All groups share one centre, and each spreads out both ways along 5 directions, with some noise.
In the rows, zero is written as 128.
Known rows, each followed by its group:
[182 119 129 158 166 137 143 151 125 141 100 190  73 139 110 150] : Q_590
[114 128  66 130  91 118 122 135 127 107 108 112 116 139 151 157] : Q_561
[123 166 147 123 138  96 158 150 153 122 134  96 209  98 137 124] : Q_590
[140  93  67 177  87 134 133 175 137 141  88 118 117 117 155 185] : Q_447
[123 104 127 145 131 108 116 129 131 127  75 136 100 141 132 117] : Q_447
[175 136 116 126 121  94 165 159 132 132 141 106 189  91 136 193] : Q_447
[128 145 160  68 114  94 138 119 100 173 128 107 116 123 161  70] : Q_561
[116 153  78  89  83 123 123  90 116  79 165 103 137 129 140 184] : Q_194
[106  92 100 183 121 149 117 177 140 156  49 142  75 155 150  90] : Q_194
[164 137  73 109 128 116 136 133 102  91 129 150  93 144 133 199] : Q_590
[ 99 123  30 121  67 122 108 133 122  92 106 100 109 149 167 177] : Q_561
[143 135 115 153 116 145 134 117 142 117 126 153 119 116 113 178] : Q_194
[128  96  70 149 188 125 139 190  99 114  92 116  99 175 118 103] : Q_75
[154  96 143 111 189 110 152 134  83 138 139 105 126 139 103  96] : Q_75
[ 92 132  88 175 124 183 111 156 148 123  81 169  58 168 132  97] : Q_590
[154 111 191 146 137  94 151 139 141 172 119 100 180  80 126 118] : Q_590
[ 90 165  94 101 104 132 122 150 130 132  96 126  91 155 168  74] : Q_561
[118  63  88 173  72 159 101 107 119 146  82 134  52 138 144 149] : Q_194
[148 201 138 130 182  86 174 233 171 146  77 150 173 116 154  93] : Q_561
[145 120 170 179 150 174 143 153 144 179 116 161 111 117 110  99] : Q_447
[ 99 201 116 139 164 166 134 138 166  77 147 156 151 145  99 123] : Q_561
[141  65 123  80  78  71 122  98  74 155 130  61 127 114 163 136] : Q_194
[150 142 198 152 195 141 153 148 142 166 124 158 135 118 102  76] : Q_75
[108 225 135 116 181 151 149 137 165  77 164 147 178 134  94 112] : Q_561
[150 107 138 187 145 127 143 181 148 160  66 154 115 124 130 126] : Q_561
[165 114  74 142 100  84 151 179 133 119 104 103 165 102 153 211] : Q_447
[126 201 101 111 162  94 154 190 156  90 124 116 195 125 139 133] : Q_194
[119 211  75  89 146 138 133 137 131  62 154 156 126 157 124 152] : Q_590
[133 169  78 122 142  79 154 203 151  96 100 107 185 125 154 156] : Q_194
[136 167 124  64 115  90 143  95 112  95 181  90 179 110 133 162] : Q_447
[145 148 155 118 157 134 141 120 122 131 139 154 115 130 110 122] : Q_590
[125 189 121 150 138 169 138 119 160  93 142 168 127 127 101 159] : Q_194
[148  90 116 205 130 149 135 188 154 170  62 153 102 122 130 135] : Q_447
[140 193 148  78 155  96 161 124 139 100 172 111 200 108 120 141] : Q_590
[138 138 124 165 173  91 142 185 156 115  60 156 136 133 130 127] : Q_447
[151 154 180 153  89 120 134 118 177 158 109 155 158  70 142 165] : Q_75
[133 152 102 124  51 100 125 115 157 115 119 117 160  90 166 208] : Q_75
[118  93 149 121  92 151 109  67 101 154 141 118  80 129 132 108] : Q_75
[172 137 144 116 196  85 170 170 118 125 136 111 177 117 109 133] : Q_75
[101  87  66 182 124 165 113 167 122 132  64 141  55 174 138 102] : Q_75

New rows, each followed by its group:
[169 130 153 125 118 149 158 128 119 167 176 113 163  90 123 152] : Q_447
[100 130  75 136 101 159 108 116 126 110 116 140  73 159 139 125] : Q_590
[135 118 153 125 125 125 132 124 120 167 108 131 104 126 140  94] : Q_561
[154  62 167 141 121 127 130 102  96 176 115 117  96 117 124 117] : Q_75
[104 134  63 169 121 128 122 182 157 100  61 146 105 149 150 139] : Q_447
[ 99 133 137 138 115 124 129 130 149 139 117 103 159 115 138 103] : Q_590
[155  89 119 188  92 188 142 162 130 192 135 130 115 102 135 158] : Q_447
[139 190 161 117 173 107 159 180 148 150 111 147 154 119 137  79] : Q_561
[156 128 140 105 143  95 150 126 113 129 145 105 156 114 123 147] : Q_75
[136 143 176 162 160 113 154 167 168 158 101 122 180  97 123  98] : Q_590
[136 144 155 178 162 163 141 147 160 144 104 170 112 126 107 109] : Q_194
[183 134 138 134 173 143 144 132 113 132 126 193  67 145 103 153] : Q_590
[167 128 184 205  99 121 141 160 199 185  64 178 141  68 144 164] : Q_75
[134 148 161  64 116  85 144 137 104 184 115 107 116 121 175  58] : Q_561
[165 119  94 135 128 113 139 151 119 121 110 140 109 128 132 183] : Q_590
[124 111 133 170 134 158 124 128 139 139 102 152 103 132 115 119] : Q_561
[137  75  56 125 167 109 138 173  77 109 103  87 105 174 125 125] : Q_75
[147 134 138 102 125 108 141  85 114 107 174 100 167  97 113 179] : Q_561
[182 123 166 120 146  72 165 153 125 163 118 117 169  88 135 149] : Q_561
[ 78 104  83 161  95 175  93 131 132 137  81 140  57 164 145  91] : Q_194
[105 196  61 102 106 111 132 147 152  67 138 111 168 127 151 177] : Q_75
[139 122 156 176 147 158 138 145 150 153  93 167 102 127 115 110] : Q_194
[118 184 116  93 140 130 135  99 136  72 179 117 174 124 107 159] : Q_561
[132 145 135 106 153  70 139 123 131 101 103 123 144 127 130 128] : Q_447
[ 82 184 125  73 103 109 132  93 136  96 177  71 194 116 141 112] : Q_590
[114 135  68 148 102 138 123 145 143 106 100 132 114 135 143 161] : Q_194
[ 80 160 163 155 138 148 133 141 172 148 111 112 176 115 130  52] : Q_590
[148 182 122  92 169 164 132 101 104  93 168 193  65 167  96 133] : Q_590
[ 83 152  63 123 105 179 102 115 126  92 120 146  63 177 136 118] : Q_590
[126 107 166 116 122 135 125  98 110 161 135 116 110 124 128  89] : Q_194
[122 170 122 109 108 176 138 111 127 137 201 116 148 116 123 136] : Q_447
[154  94 150 213 134 190 146 180 152 203  99 162 100 113 122 111] : Q_447
[106 127 110 130 109 133 125 120 125 128 123 115 124 130 138 119] : Q_590
[140 106 124 131 115 138 122 110 114 141 118 137  87 133 127 134] : Q_590
[114 203 140 101 159 119 151 171 146 137 113 142 136 137 149  65] : Q_561
[125 200 113 100 173 113 155 153 139  87 150 123 176 130 116 124] : Q_75
[134 143 155 199 134 148 137 171 185 166  68 180 120 108 127 119] : Q_75
[123 151 141 108 115 151 126  77 121 116 164 131 121 126 115 136] : Q_194
[133 129 147 122 145 105 141 152 127 149 115 116 142 122 135 100] : Q_194
[158  75 140 152  94 154 135 118 113 182 131 117 108 106 132 150] : Q_447
[ 70 149  51 136  90 176 100 130 139  97 118 132  82 169 151 117] : Q_447
[162 182 167 119 201 159 147 127 130 122 151 203  90 146  83 105] : Q_590
[122 132 180  99 167  74 126  90 122 113  92 134 118 137 113  82] : Q_447
[174 122 173 132 161 126 150 126 120 157 129 154 120 114 109 125] : Q_590
[132 141  66 143 119 112 137 175 142  99  97 130 129 131 144 180] : Q_590
[136 182 111 112 145  93 158 181 149 113 112 125 164 121 148 137] : Q_561
[107 186 102 101 110 172 137 121 132 112 191 114 146 128 128 134] : Q_447
[104 129 138 149 139 156 112 122 141 136  97 153  85 152 124  80] : Q_447
[153  70 169 181 129 124 134 145 132 186  80 136 108 107 126 114] : Q_590
[165 125 115 144  89 175 156 150 122 170 181 105 160  90 134 182] : Q_447
[131 158 136 110 139 124 143 116 130 111 152 124 159 116 119 141] : Q_561
[111  98 106 206 118 147 119 180 160 156  50 143 100 133 144 111] : Q_590
[ 97 130  66 146  60 216 115 122 125 141 161 123  91 142 147 137] : Q_447
[149 122 182 186 181 163 142 126 156 139 128 165 137 115  80 121] : Q_561
[197  89 115 154 148 129 142 150 104 144  94 186  53 135 114 183] : Q_590
[149 153 152  98 137  97 155 118 126 123 156 105 181 100 126 139] : Q_590
[132 153 125 105 155  66 155 189 129 130 108  95 184 119 154 105] : Q_194
[117 146  53  90  81  82 131 156 120 106 107  92 137 134 182 160] : Q_561
[164 170 151 149 193 137 157 169 149 129 116 187 122 128 100 129] : Q_590
[105 123  68 102 105  87 124 175 116 115  98  86 144 143 172 123] : Q_194
[123 109 155 128 114 120 130 109 127 152 128 101 142 108 133 115] : Q_590
[123 125 120  99 105 130 122  88 109 121 149 115 110 129 134 137] : Q_590
[126 163 144  88 143 106 142 125 123 119 151 107 166 120 128 111] : Q_194
